Every row belongs to one group in each of 4 separate groupings. Each group adds its own fixed numbers to the row, and there is some noise. The rows also spread widely along 13 directions, which tell nothing about the answers.
In the rows, 128 means zero.
Some rows, each with its group in each grouping after it:
[137 126  91 124 129 113 130 132 161 132 154 132 136  79 124 120 146 104
  95 138 137 134  95 127 151  92  83 128  88 122  86 142  78 116 148  86
 159 159 130  98 106]  (2) k_254 k_63 k_896
[159 152 148 133 146 108 161 142  72 114 163 131  75 103 123 111 182 132
 100 131 165 125 151 136 144  48  89 127  81 124  80  71 137  96 108  63
 172 153 153 166 156]  (4) k_210 k_995 k_873
[131 106 178  30 152 113 125 109 237 142 146 162 136 108  93 197 133  82
 121 145 140 148  97  62 111 115 131 208 149 130  84 133  66 146 159 157
 114  89 147 159  83]  (3) k_438 k_251 k_153
[ 98 103  64 191 117 186 100 136  62 109 120 120 169  99 119  53 114 133
 128 115 135 185 133 161 142 158  95 106  87 117  98 167 132 135 114 159
 109 192  92  51  58]  (1) k_438 k_283 k_689
[138 160 224 139 106 190 150 119 145  97 116 102  82  98  92 157 123  98
 156 141 113 106  43 166  85 142 147  69 163 155 145  92  90 133  82 164
 155  94 140 186 180]  (0) k_210 k_995 k_873
[142 124 148  72 151 157 105 140 151 118 163 102  92  91 118 163 172 118
 117 141 131 153 112 154 113 105 124 131 153 165 131 137 119 113 127 129
 116 148 143 157 121]  (2) k_254 k_251 k_896
[143 121 160 107 157 136  89 164 147 145 168  98  70 177  98 156 101 115
 155 141 100 126 133  96 103 100 139 104 133 130 133 171 118  84 138 137
 112 127 102 166 143]  (5) k_210 k_63 k_774
[144 104  85 181 114 163 121 122  67 120 103 141 126 154 130  27 111 129
 148  95 150 178 159  95 129 133  92 131  92 105 120 130 160 143  95 201
 130 115  88  86  92]  (5) k_438 k_283 k_153
[137 130 122 150 114  92 168 109 129 154 104 140 122 151 145 134 122 151
 116  95 123  88  97  76  97 133  80 101 108  88 129  93  88 112 122 129
 162  90 105 122 164]  (1) k_210 k_995 k_689
[103 123 109 133 146 102 116  66 138 102 114 124 184  53 150  87 163 115
 115 108 150 147 128 145 151 172 103 148 113 151  98 147 154 165 130 139
 111 166 131  38  60]  (4) k_254 k_283 k_774
[125 118 136  87 184 100 123 134 106 135 155 139  98 134 142 143 138 149
 115 139 164 124 134 114 108 116  99 124 117 137 112 115 142  69 137 132
  78 116 124 160 119]  (0) k_254 k_63 k_689
[197 110  98  80 132 137 127  86 157 102 123 142 118  83 136 110 183  95
  85 133 155 150 142 121 138  96  73 127 104 154 156 133 142 156 127 160
 147 110 145 101  98]  (3) k_254 k_995 k_153
[161 132 139  87 163  75 108 100 171 132 141 122 170 117 145 148 177 103
 109 112 150 116 149  95 138 122  84 113  91 147  88 139 100 121 172  97
 125 123 133  97  86]  (3) k_210 k_63 k_873
[145 125 169 140 107 158  95  85 173 108 142 126 121  99 113 115 104  77
 160 139 117 143  86 139 130 136 141 111 133 140 124 141 163 129 137 196
 138 101 123 131  86]  (4) k_254 k_283 k_873
[156 118 141 149 122 150 127 107 146 130 135 134 142  85 122 129 122 121
 124 157 147 108  62 148 140 143  88  45  88 145  88 114  61  91 138 126
 136 105 125 122 117]  (5) k_254 k_63 k_689
[131  85 151 112  93 191 123 147 110 147 177 183 125 113 112 138 150 119
 135 100 109 225 120 132 158 133 111 174 113 127  65 110 132 145 131 143
 162 129 134 169  77]  (2) k_438 k_283 k_689
[145 122 131 156  92 180  88 150 129 122 156 115 121 105 104 107 119 107
 155 123  94 169 107 135 134 114 106 114 116 116 112 164 126 129 128 128
 189 145 119 121  94]  (2) k_254 k_63 k_689
[101 133 183 181 137 130  54 100 119 125 118 116  86  78 142 100 132 138
 157 140 136 154 135 128  94 134 107 147 205  92 116 140 213 103  95 173
 114 136 114 121  73]  (5) k_210 k_251 k_153
[121 153 166 126 156 132 177  91  90  98 100 107 147 120 148 100 150 137
 151 109 178  98  96 127  96 191 126 109 112 156 113  69 108 144  84 172
 101  88 124 118 164]  (5) k_254 k_63 k_873
[179 116 155  92 133 161 121 134 129 115 172 124  99 114 115 152 153 104
 120 151 133 154 113 155 139  97 114  91 100 162 111 107 121 114 136 143
 129 119 140 173 131]  (3) k_254 k_283 k_873
[164 118 116 102 146 122 126 149 114 138 152 121 140 140 120 141 160 123
 113 116 130 147 138 124 136 106  86  76  73 152  85 116  80 116 155 104
 130 141 121 131 123]  (3) k_438 k_283 k_873
[120 116  80 108 113 120 168 125 163 131 123 110 129 114 121 148 133 116
  95 113  86 114  84 121 119 140  93 130 117 125 143 150  86 164 129 138
 152 156 118  96 156]  (3) k_254 k_995 k_153
[ 92 108 125 117 154  91 131  79 181 118 131 148 143 108 129 121 100  82
 117 145 138 112  97 121 144 152 125 126 104 139 109 161 127 119 140 167
  78 124 117  98  84]  (0) k_210 k_63 k_774
[ 74 150 151 174 146 102 150 130  60 124 113 125 104 109 140 107 131 160
 132 123 140 132 111 132 100 135 100 126 137 100  80  57 128 133  78 124
 134 148 123 130 161]  (3) k_438 k_283 k_774
[103 142 118 110 153 117 150 127 115 125 118  92 144 161 139 132 145 138
 129  89 122 109 131 104  83 169 125 133 124 132 143 140 110 142 113 147
 100 139 100  99 147]  (1) k_210 k_63 k_873
[111 108 139 117 119 125  66  98 166 119 144 116 154 112 125 142 153  85
 153  98  81 171 146 134 138 168 136 150 145 138 107 188 186 155 154 163
 120 157 112  95  63]  (1) k_438 k_995 k_896
[182 143 129 110 132 101 144 134 153 127 130 105 105 130 124 147 161 111
  98 115 117 105 132  96 105  77  85 101 104 130 135 124  91 131 132 102
 180 126 129 124 158]  (3) k_210 k_283 k_873
[108 124 183 116 185 128 102  87 139 111 130 116 139  51 131 149 154 124
 120 187 174 108  78 201 122 181 127  41 133 187  85  93 108  76 129 161
  22 135 136 138 105]  (5) k_438 k_283 k_873
[198  88  63 151  92 181 103 183 101 195 156 165  59 157 128 138 113 165
  74 118  99 181 128  82 100  48  24  99 113  69 151 144 109  73 153 121
 175 121  97 167 114]  (3) k_210 k_995 k_689
[105 131 132  89 127 110 128 125 184 110 154 111  89 141 113 142 111  77
 142 111  87 140 126  76  93 114 148 238 156 100 138 176 175 175 122 179
 154 132 121 131 124]  (3) k_254 k_63 k_896
[ 99 123  78 142 130  70 137 119 103 157 108 150 127 136 168 127 158 160
  94  78  99 131 159  94  98 139  66 155 129  87 116 138 174 125 142 121
 140 160 100  98 115]  (0) k_438 k_995 k_873
[ 89 109 126 181  64 177 116 162 118 166 155 135 145 195 103 131  58 114
 181  77  45 181  84  97 125 172 125 124 112  84  76 151 111 153 148 172
 167 123  82 139 110]  (3) k_438 k_63 k_873
[151 102 109  87 125 143 131 147 122 116 176 147  83 125 117 122 169  89
 107 124 108 179 169 126 143  72 129 175  97 129 117 142 180 140 125 153
 153 155 132 160 112]  (2) k_438 k_283 k_873
[103 135 150 123 121 112 201 135 107 126 137 139 109 149 124 141 111 139
 136 110 124  99  76 108 117 137 118 131  96 124  95  82  84 131 103 126
 162 101 125 161 182]  (0) k_254 k_63 k_689
[113 103 107  94 144 137 152 124 122 141 139 127 121 140 132 118 149 133
 111 100 124 146 120 122 122 158 114 147 131 140 148 133 132 137 114 170
  84 135 114 126 125]  (2) k_210 k_995 k_153
[161 124 132 161 129 165  72 157  80 124 141 105  49 125 130  99 128 151
 144 128 118 165 163 115  85  83  97 131 157  98 154 149 208  96 103 161
 155 137 103 145 117]  (5) k_254 k_283 k_689

New rows. What belongs after each?
[126 124 131 126 149 103 115 127  66 128 160 145 140  95 161 106 209 148
 104  90 170 189 183 141 160 116  75 163  94 132  53  95 160 125 123  77
 126 169 132 106  78]  (1) k_210 k_283 k_896
[108 101  81 140 106 103 123  82 153 170 129 201 112 129 178 120 104 134
  93 108 122 161 117  58  90 144  69 212 150  50 129 128 202 128 150 211
 123  91  95 117  68]  (3) k_254 k_63 k_873
[119 144 140 171 131 109 142 109 107 110 125 141  73 110 118  93 105 104
 128 164 144 109 105 116 106  80 109 117 116  81 112  82 163 107  97 172
 146 117 129 160 154]  (3) k_438 k_995 k_873
[136 138 131 143 141 128 152 107 113 111 101 134  86 140 129  67  89 121
 141 128 170 132 106  68  82 105 108 163 132  88 152  86 142 144  81 212
 133  75 115 125 143]  (3) k_254 k_283 k_153
[132 129 128 163 121 126 149  93 118 101 134 149  85 109 124  72 110  86
 121 150 156 124 113 121 136  88 111 135  93  91 121  99 180 123  97 189
 136 112 131 148 124]  (3) k_210 k_995 k_873
[106 145 163 137 180 105 118 112 125 107 110 107 103 131 112  86  90 123
 163 160 177  91 106  86  85 106 140 115 136 104 126 107 123  80  97 181
  93  94 121 143 138]  (2) k_438 k_251 k_689
[159 119 114  99 130 129 136  95 150 113 130 115 150 128 134 108 156  91
 135 101 120 120 121 121 138 148 119  95  93 157 146 142 136 145 139 169
 133 113 123 108 126]  (2) k_254 k_995 k_873
[147 135 138 103 167 123 135 109 113 101 146 147 136 122 125  80 134  99
 134 138 206 147 137  86 133  98 104 165  76 118  86  98 132 125 124 161
 113  97 135 128  94]  (3) k_254 k_63 k_873
[119 106 166 113 126  89 148 131 125 152 163 149 104 196 130 138 104 130
 177  86 112 132 133  56 134 125 135 175 100  97  72 108 153 118 135 158
 154  81 109 177 143]  (5) k_254 k_251 k_689
[142 130  88 136 135 118  93 140 197 174 118 136 129  72 130 147 131 139
  70 133 124 129  96  77  75  88  55 147 155  74 133 172  72  94 162 101
 145 161 107  81  80]  (2) k_210 k_283 k_873
[170  94  81  74 127 116 177 112 128 130 131 140 149 129 136 151 189 121
  78  98 115 127 137 132 150 134  74  90  62 167 121 118  84 150 143 117
 143 128 135 123 142]  (3) k_438 k_995 k_689
[ 61 107 138  96 119 117 156 134 150 146 161 156 114 142 121 183 120 110
 124 110  72 146 101 122 117 164 144 189 137 120  90 139 143 146 141 161
 113 146 116 166 122]  (0) k_438 k_63 k_873
[ 93  99 122 117 140 109 106  90 241 167 121 150 157 109 123 150  76  95
 123 123 121 126  64  71 106 174 121 180 148 103 109 183  90 119 169 191
  69 107  94  90  59]  (5) k_210 k_283 k_896
[127 131 142 112 132 100 157  77 159  94  93 108 139 134 128 106 135  97
 152 103 122  87 115  94 107 153 136 120 120 138 147 128 121 160 101 186
 151  92 127 108 148]  (2) k_438 k_251 k_689
[101 137  70 182 132 140 166 136  83 110 121 129  89 113 126  57  81 128
 109 148 163 127  94 114  99  88  96 157  96  72 125 107 136 124  85 177
 130 147 107 111 141]  (3) k_254 k_283 k_873
[105 107 128  95 139 125 153 123 158 125 150 118  98 101 121 170 132 121
  92 145 107 117  89 150 113 136 119 135 138 142 134 137 118 126 122 155
  94 150 131 147 137]  (3) k_210 k_283 k_689
[111 142 136 115 125 103 236 119  98  94 127 115 108 155 127 116 132 111
 130  98 128  82  88 133 128 143 141 119  69 156 116  65 104 165  82 147
 153 114 126 146 219]  (0) k_254 k_283 k_873
[175  80  73 106 131 176 104 146 142 169 148 146 151 183 126 119 117 123
 115  92 126 173 145  78 126 141  87 119  83 133 131 193 100 107 174 170
  88 112  79 105  64]  (5) k_210 k_63 k_873
[118 111  56  79 138  85 179 141 177 167 135 107 157 168 129 185 129 137
  88  87  85  90  79 100 119 159 102 104  82 143 126 159  26 129 172 102
 110 149  91  94 171]  (1) k_254 k_995 k_896
[141 103 110  94 150 102  87 128 149 163 138 142 183 123 138 163 167 137
 107  99 119 169 150 101 133 144  82 107  99 140  76 154  75 122 180  89
 119 147 108  80  73]  (1) k_438 k_283 k_774
[116 105 133 160 106 151 122 133  87 149 140 143 126 155 127 125 106 142
 150 105 100 153 102 131 127 161  98  80 112 113  95 105 128 114 130 161
 127 112 109 153 126]  (3) k_438 k_995 k_689
[148 144 129 194 113 100  81  84 163 116 100 109 121  66 147  96 130 106
 128 138 117 104 110 124 111 113  85  87 135  99 121 152 163 115 133 146
 177 139 108  74 102]  (5) k_254 k_283 k_873
[161 126 148 120 149 104 162  67 144 119 109 167 145 104 151 101 140 113
 122 138 207 101  95  96 131 128  93 107  79 131  85  69  95 109 120 167
 120  60 131 127 120]  (5) k_254 k_251 k_873
[102 138 146  75 182 125 163 114 131  98 120  99 186 112 111 114 163 103
 146 111 165 116 114 133 121 176 148 130  96 171  98 118  78 152 117 145
  76 137 138 103 131]  (2) k_438 k_995 k_873
[145  89 137  91 133 153 118 127 159 139 175 160 154 122  99 113 135  85
 135 117 146 186 123 112 181 121 117 153  81 142  81 147 107 127 153 145
 111 123 131 132  63]  (2) k_210 k_995 k_153
[ 85 128 126 117 163  77 149 124 132 114 139 118 144 154 119 122 111 100
 143 124 128  98 118 120 136 142 140 114  77 139  81 142 116 116 143 137
  92 148 111 122 127]  (0) k_438 k_63 k_873
[117 128 127 127 145 161 101 155  95 108 134 101  99 125 112  94 127 134
 149 114 138 174 144 120 106 109 115 163 147 125 127 161 154 133 101 154
 128 157 111 113  99]  (0) k_254 k_251 k_153
[159 134 168 130 131 126 131  85 136 106 106 139 114 106 134 125 138 109
 131 143 149 102  98 128 110 130  99  62 117 151 126  97 112 108 114 154
 144  75 134 143 129]  (0) k_438 k_63 k_689
[105  97 132 179  84 143  90 130  92 157 175 180  69  84 149 137 142 151
 106 129 104 204 135 136 138  97  65 185 156  58  73 116 216 105 121 132
 170 153 126 167  65]  (3) k_210 k_251 k_689
[147 124 143  95 165 111 120 112 139 122 132 107  96 149 135 123 141 117
 147 114 138 116 135  96  97 134 130 134 133 143 148 135 162 116 122 177
  97 103 115 138 145]  (5) k_254 k_995 k_896
[187 131 164  78 179 107 134 114 106 102 154 132 120 124 124 107 192  94
 130 145 188 122 156 136 159  84 118  68  56 177  95  75 126  92 128 121
 112 103 155 168 141]  (2) k_438 k_995 k_873
[105  99  86 137 122 157 125 140 128 131 154 135 100 114 103 118 114 102
 114 144  99 153 119 145 130 123 126 146 108 110 110 171 155 118 131 173
 107 177 103 133 105]  (5) k_438 k_995 k_873
[135 121 117  82 187 127 121 134 106  84 162 105  69 131 120 107 142 107
 119 160 162 129 156 146 119  80 139 130 108 160 147 151 189  92 112 178
  68 151 126 157 127]  (0) k_254 k_251 k_873
[135 120 102 132 139 114 141 114 111 179 114 184 132 126 172 118 153 172
  87  89 166 152 138  57  90 140  47 181 128  80  99 102 124 109 134 135
 118 101 101 111  87]  (5) k_210 k_63 k_873
[150 164 196 191 122 165  86 112 129  88 108  92 134  79  96  69 124  89
 185 128 153 132 112 121 115 117 122 103 128 113  96 136 131 131  95 142
 177 121 128 101 101]  (5) k_210 k_995 k_873
[186 107  97 132  98 136 145 114 127 131 126 162  88  91 136 123 167 115
  71 142 123 149 122 136 144  72  53  86  94 127 121  94 113 134 120 127
 188 128 134 133 131]  (3) k_438 k_283 k_153
[116 112  74 140 132 156 120 112 181 103 134  93  95  72 104 118 104  81
  86 180 108 109  69 181 119 119 115  90 129 136 170 195 124 118 121 181
  83 180 118  99 112]  (3) k_210 k_995 k_896
[139 127  87 159 152  98  97  92 143  77 117  96 144  99 118  47 118  66
 130 152 156 120 142 134 154  95 110  90  70 137 111 167 150 131 128 162
 111 155 118  59  80]  (3) k_438 k_283 k_896
[147 100 102 103 121 152 149 126 177 115 158 142 151  77  99 123 153  74
  94 131 135 155 113 137 171 112 112 155  64 145  78 170  83 150 143 123
 141 165 129  97  78]  (5) k_210 k_283 k_873
[182 111 141 111  94 155 117  92 163 106 148 141 109  71 127 141 189  77
  97 124 114 166 121 161 161 110  89 115 115 157 122 133 150 158 129 136
 171 126 155 133  96]  (3) k_210 k_995 k_896
[123 120 182  84 157 136  93 111 162  79 163 100  93 100 101 135 139  74
 151 155 125 142 143 146 125 115 175 163 143 148 135 170 191 132 109 184
  96 146 136 146  99]  (1) k_210 k_283 k_689
[143 104  84 173 118  88 126  66 176 170  74 188 174  74 161 108 117 141
  84 126 155 107  80  77 117 149  37  95 101  87  90 118  70 100 158 141
 137  94 101  60  70]  (5) k_438 k_283 k_689
[127 107 144  97 157 154 117 160  91 125 160 105  93 175 111 121 137 120
 158 104 121 167 157 121 116 133 151 143 119 157 112 139 152 126 113 169
  88 137 110 158 134]  (5) k_438 k_283 k_896
[155 113  62 137  96 194 146 162 162 135 106 116 137 147  77 112  77 105
 113 122 100 142  75  93  99 109 106 100  93 118 148 175   7 155 126 162
 160 134  83  83 131]  (1) k_438 k_283 k_153
[108 102 105 155  76 150 174 151 117 181 156 196  59 159 129 147  77 150
  98 111  95 162  84  61  96 101  77 206 133  37 113  97 127 118 116 166
 173  98 104 188 133]  (3) k_210 k_63 k_689
[196 130 121 182 144 118  88 166  97 159 151 111 118 145 117 100 132 136
 129 132 149 119 142 113 155  56  56  11  49 113  70 129  80  40 162  58
 159 138 105 128 124]  (5) k_210 k_995 k_873
[149 114 151 138 164  85  86  99 195 142 169 136 102 113 114 134  87  84
 120 197 151  85  84 136 157  79 118  44  85 136  93 137 125  30 182 142
  71 116 124 156  89]  (4) k_210 k_283 k_873
[141 135 104 169 107 184 163 167  69 113 137 120 117 140 107  81 117 122
 125 108 139 148 107 139 133 106  95  90  68 131 104 122  80 126 100 117
 165 145 107 120 135]  (0) k_210 k_63 k_873
[136 117 148 103 132 161 177 116  96  94 164 122 135 121 121 119 163  96
 120 134 151 135 103 188 172 152 127  77  61 188  88  88 103 141 107 145
 101 125 146 154 141]  (3) k_210 k_63 k_873
[101 156 160 134 116 118 158  99 156  86 125 114  81  95 111 125 119  85
 142 142 109 102  92 115  91 114 158 186 146  88 136 119 173 163  86 182
 173 130 132 143 166]  (1) k_254 k_995 k_873
[150 148 124 125 173 188 123 111 144  91 105 120  48  62  97  81  85 116
  96 220 210 114  66 120  55  68 112 134 166 117 189 117 113  84  82 208
  81 106 131 139 117]  (4) k_254 k_63 k_153
[116 107 135 142 154 142 128  93  94 115 135 122 164 150 132  90 117 114
 154 122 156 134 113 161 166 186 129  38  69 169 108 117 116 113 119 175
  51 114 110 106 115]  (1) k_210 k_995 k_774
[ 77 122 112 161 136 100 145 108 123 137 114 117 152 163 135 110  78 123
 145 116 109 102  84 121 114 182 121  83 104 114 104 116 114 122 134 188
  81 122  91 111 138]  (3) k_438 k_283 k_873
[113 144 174 150 131  93  98  94 153 127 136 120 141  94 138 121 136 104
 160 122 121 117 103 123 127 145 122 116 135 110  95 118 165 114 137 141
 145 123 127 122 113]  (2) k_254 k_995 k_873
[116 116 103  96 139  98 145 119 182 132 147 130  96  94 117 153 117 115
  93 143 110 112 102 101 109  98 116 184 130 110 131 159 129 122 143 139
 134 152 124 126 116]  (4) k_254 k_283 k_689
[102 104  95  92 172  69 152  97 191 120 142 161 138  65 110 109 124  80
  80 187 176 110  93 124 168  92 118 153  72 128  78 127  89 107 140 140
  80 153 138 108  89]  (2) k_438 k_283 k_153
[105 130 162 112 125 150 150 110 178 112 132 120 139  89 105 129 123  85
 135 128 126 130  72 130 115 154 151 161 135 138 117 135 102 157 112 171
 121 131 132 121 113]  (2) k_210 k_283 k_873
[141 112 135  97 157 147 142  93 103 136 133 179 108  74 164 148 177 155
  78 146 184 147  97 162 107 150  76 104 136 154 125  67 143  90 125 163
  64 104 138 163 111]  (0) k_254 k_995 k_873
[153 129 205 102 119 136  94  99 201 133 130 110 109  89 114 186 148 106
 150 139  93 117  77 132 105 155 126  96 180 154 130 134 120 126 136 148
 146 101 133 151 134]  (5) k_254 k_995 k_153
